The first 6 rows are patterns. Each new row is the sum of 2 different patterns, raised or lowered, with some noise. Before adding, each is slid sideways (what falls off one end comes back at the other) and multiplied by a number that may be negative. Names go in the order of the patterns.
(in the rows, 128 means zero)
Known rows, each followed by the names of its patterns:
[126  91 118 152  95 109  96 148 156 146  93  94 129 144 120 161  91 112
 114 125 116 144 160 141 155 153 132  98 131 100 103 146 114]	(5)
[113 109 121 118 102 163 100 139  98  90 129 118 113 152 100 133 108 143
 156  95 109 153 146 135  94 106 100 115 119 122 107  99 132]	(1)
[ 95 139 108  95 139 151 123 150 122 117 113 120 142 161 140 125 166 114
 142 153 165 102 125 102 123  98 134 104 130 126 104 128 118]	(3)
[149 120 107 114  94 110 164 135 163 124 152 122 105 100 107 156 114 130
  95 144 111 127 141 112 100 162 122  95 138 116 165 152 102]	(0)
[158 137 161 105 160 134 105 157 117  99 110 160 101  90 110 105 144 111
 126 153 165 141 166 122 100 137  94 118 123 115 125 145 149]	(4)
[166 155 144 131 132 135 148 134 132 149 110 144 157 147 150 139  98 144
 145 124  96 124 127 130 156  99 102 143 111 138  93 154 166]	(2)

New rows. What belongs after each?
[132 123 165 121 135 128 167 131 131 142 110 154 169 109 153 142 141  92
 105  90 114 123 134 131 114  91 116 129  91 152 111  93  90]	(3) (2)
[152 145 145 164 190 113 163 143 163 160 141 144 159 194 113 123  96 158
 191 125 131 164 123 200 169 124 136 125 130  88 131 133 136]	(5) (0)
[141  93 127  81 112 131 110 130  83 103 160  93  91 105 134 164 153  80
 107 123 127 112 134  86 134 117 142 110 150 147 122 132 133]	(5) (0)
[111 117 115  86 102 154 161 124 131 117  73 140  97 115 111 115 102 107
 122 122 108 136 117 137 137 116 128 113  92 126 145  82 106]	(5) (4)
[135 160 115 145 130 146 178 111 115 153 143 146 141 120 114 141 159 146
 133 125 132 156 149 134 150 120 193 112 128  99 102 137 138]	(1) (2)
[109 147 138  91  88 101  68  74 102  84 120  75 109 121  87  83  60 107
 119 133  65  74  85 126  85 130  77  77  76 119  88 101 139]	(5) (0)
[120 160 164 154 147 133 185 145 178 146  98 195 181 159 139 109 155 149
 139 108 103 130 109 170 150 135 138 148 107 127 114  94 104]	(5) (2)
[151  64  92  98 117 149 148  95  68 133 148 116 159  71 112 107  98  83
 125 127 134 160 135 139  95 119  95  94 124  91  98  76  90]	(5) (4)
[ 87 142 144 121 141 117 105 111 168 114 152 141 144 125 159  81 146 122
 150 168 140 118 145 114 137  96 139  89  92 160 146 101  92]	(1) (3)
[158 120 119  97  62  97 134 110 160 149 144 143 127  84 118 153 142 137
  74 170 125 154 121  89  82 190 152  92 120 121 134 183 117]	(5) (0)
[169 120 135 138 109 148 162  76 159 103 173 143  98 107 119  87 146 115
 138  95  89 150 128 108  93  94 138 130 141 152 121 118 144]	(1) (2)
[134 186 162 112 205 185 182 173 132 188 174 134 164 194 214 183 228 168
 189 197 225 170 160 159 180 145 182 168 134 190 132 192 194]	(1) (3)
[126 111 132 139 146 150 149 106 157 136 141 177 132 127 138 116 148 168
 142 122 136 188 156 130 135 116 180 176 145 167 142 174 133]	(1) (2)
[162 151 134 143 163 128 127 176 194 131 150 120 132 109 146 124 138 140
 124 124 138 121 159 128 111 127 168 140 151 113 124 123 132]	(3) (2)
[161 128 162 187 197 122 134 125 206 165 126 108 137 112 184 163 159 140
 157 134 106 148 114 108 134 163 144 197 163 122 167 177 185]	(5) (2)
[114 138 165 122 172 117 105 101 113 142 169 144 130 158 117 146 148 179
 105 119 104 116 101 152 103 129 137 128 136 128 103 134 129]	(3) (2)
[ 99 147 181 121  78 106  94 138 117 133 138 142 151 156 119 110 136  87
 159 108 139 106 119 157 152 130 186  95 169 124 135 186 102]	(1) (4)
[146 139 154 158 132 156 134 124 105 149 131 143 160 107 135 128 118 149
 138 133 157 175 154 163 123 134 118 126 159 164 154 124 168]	(5) (3)
[134 167 133 106 126  88  91  95  91 110 148 116  87  92 102 158  72 109
  85 118 148 148  53  86 138 115 113 108  59 119  81 116 121]	(5) (0)
[157 111 144 127 119 149 110  97 123 137 158 130  85 125 141 121 112 144
 122 130 138 134 121 142 162 157 141 154 143 110 136 121  86]	(5) (1)
[146 163 123 141 120 110  91 109  99 167 114 130 138 153  95  83  86 125
 160 124 130  98 137 117 141 129 118 104 159 120 103 106 128]	(1) (0)
[104 115 103 124 160 151  95 112 122 156 107 124  81 102 109 123 113 131
 135 131 143 134 141  96 113  99  98 132 132 119  90 124 157]	(5) (2)
[115  82 104 105 108 123 102 108 123 102 137 115 126 112 125 152 102 114
 118 114 119 108  96 123 102  99 130  86 139 107 117 137 133]	(0) (4)
[125  84  66  93  55 113 105 103  90  90  61  61  77  50  80  77  94  68
 118 106  87 102 104 108 106  72 106 110 107  82  89  72 118]	(5) (3)
[117  78  85  99  58 133 126  84 159 146 119 146 118  98  89  90 128 121
 150  90 150 127 107 149 178 116  90 123 149 107 143  88 133]	(3) (4)
[159 131 130 136 133 144  79 115 109  84  96 119 148 138 129 129 126 109
 157 133  98 121 120 120 157 130  82 152 143 152 153 122 106]	(1) (2)
[150 123 141 161 117 155 126 130 136 129 149 157 110 138 114 137 129 136
 135 135 134 144 141 129 143 132 149 130 133  98 140 117 173]	(1) (2)
[176 136 107 119 167 125 104 119 127 137 129 153 169 187 156 150 138 118
 143  80 121 128 121 149 131 138 174 132 173  88 183 169 137]	(4) (2)
[ 82 106 102 140  42 134 166 129 141  86  89 132  90 132 129 122 152 105
  89 123  95 129  93  84 139 145 119  54 114 103 135 115  92]	(0) (2)
[104 166 170 162 159 152 133 109 152  95 116 155 115 130 109  86 168  86
 129 124 140 157 152  72 115 118 156 106 127 117 127  92 105]	(5) (1)
[ 76  64  52  48  91  49  29  70  44  57  70  87  82 108  75  86  58  50
  89  77  75  70  91  63  92 103 117  60  89  42  88  58  61]	(3) (4)
[201 185 221 173 153 204 172 214 163 187 234 227 227 185 170 176 212 221
 189 176 206 151 219 216 208 200 198 151 176 188 166 142 176]	(5) (2)
[ 77 100 120 103 122  84  92 103 152 114 139 108 107  93  86 118 125 107
 106 159 100 137 149 134 101 110 113 115  72 136 101 134  99]	(5) (3)
[157 121 136 131 101 108 129  74 105 140 132 126 116 121 125 117 125 162
 138 129 154 110 139  83 103  91 151 162 137 125 105 105 144]	(5) (0)
[ 98  86  83 117 123 127  94 128 102  73 130  75 148  74  80  94 118  91
 139  99 110  76 158 139  58 103 134 160 143  65 109  84  87]	(1) (0)
[128  93 120  80  70  97  82  75  80 106  64  79  76  71 105  80  79 129
 103 112 103  73  79  97  67 103  80  92  82 116 122  97  93]	(1) (4)
[100 121 156 145 156 112 153 140 157  95 135 134  91 158 145  79 113 181
 119 162  97 127 154 126 138 151 158 165 158 118 117 108 153]	(3) (0)
[148 125 154 133 134 119 103 140 119  92  86 120 168 139 165 141 133 136
 146 141 106 124 136 109 145 127  87 160  99 157 177 132 111]	(1) (4)
[130  80 119 104  92 125  92  67  98 107 137  99  49 102 113  90  78 116
 103 105 111 113 100 111 139 130 117 130 119  82 111 105  54]	(5) (1)
[148 112 128 148 105 118  74 110  86 113 130 136 122  80 132 105 134 101
 124 106 128 113 147  76 101 142 108 119 105  81 140  91 133]	(1) (0)
[115  97 141 126 145 112 121 113 147 103  89 132 127 110 117 144 100  93
 117 116 122 109 121 135 146 141 120 125  90 137 111 107 115]	(1) (4)
[162 123 137 138 121 130 151 166 166 146 177  99 172 157 127 175 129  87
 127 176 101  77 110 111 147 133 111 140 175 134 173 106 123]	(4) (2)
[159 126 142 137 145 137 129  99 117 141  77 149 134 118 108 155 107 157
 138 149  94 143 124 128 168 105 116 164 102 150 127 133 135]	(3) (2)
[ 84 133  85  66 112 126  82 139 103 170 129 104 131 106 111  98  88 122
 140 134 172 100 118 110  72  90 100 146 103 102  53 117  97]	(3) (0)
[177 170 196 142 160 159 200 155 205 184 167 188 166 211 184 136 216 180
 184 172 173 160 223 204 170 156 180 166 234 198 191 206 182]	(5) (3)
[147 117 152 150 110 135 154 101 130  87  92 168 134 157 151 138 134 102
 123 137 131 111 156 123 153  98 118 127 114 107 156 114  89]	(1) (0)
[156 121 129  88 146 148 150 171 121 155 144 106  73 116  73 111 161 106
 150 109 124 150 106  98  86 115 137 108 118  76 122 156  95]	(5) (4)
[ 60  95  73  87 100  57  80  61 103 125  67  68 125  89  97  69  86  48
  69  64  79  51  67  73  71  68  66  74  57  92  66  82  41]	(1) (3)
[124 148 116 109 111 120 133 133 120 123 127 142 137 104 135 102 152 156
 113 136 125 124 125 107 115  98  93 138 129 100  98 113 137]	(1) (2)
[ 58 160  76 139  64  78  93  65  60 101  93  88  79  85 137  51  75 133
 103  83  93  70  41  95  77 123  99  49 119  75  59  78  59]	(1) (0)
[152 129 140 123 170 135 145 133 152 134 160 144 143 139 159 127 125 131
 138 168 161 129 145 119 123 134 104 137 155 134 149 150 157]	(3) (0)
[161 105  98 117 155 147 138 118 175 156 158 181 130 104 180 119 110 148
 125 177 178 135 180 146 148 120 138 131 155 170 171 122 152]	(0) (4)
[ 82  91  85 109 106  94 139 138 124 135  83  62 122  63  85 134  99 122
  83  72 125  50  88  56 125 143 137  82  50 113 121 119 124]	(5) (0)
[232 200 217 228 181 205 232 199 159 200 179 196 200 218 164 193 142 195
 221 146 208 184 138 169 200 204 194 165 239 193 183 168 179]	(1) (3)
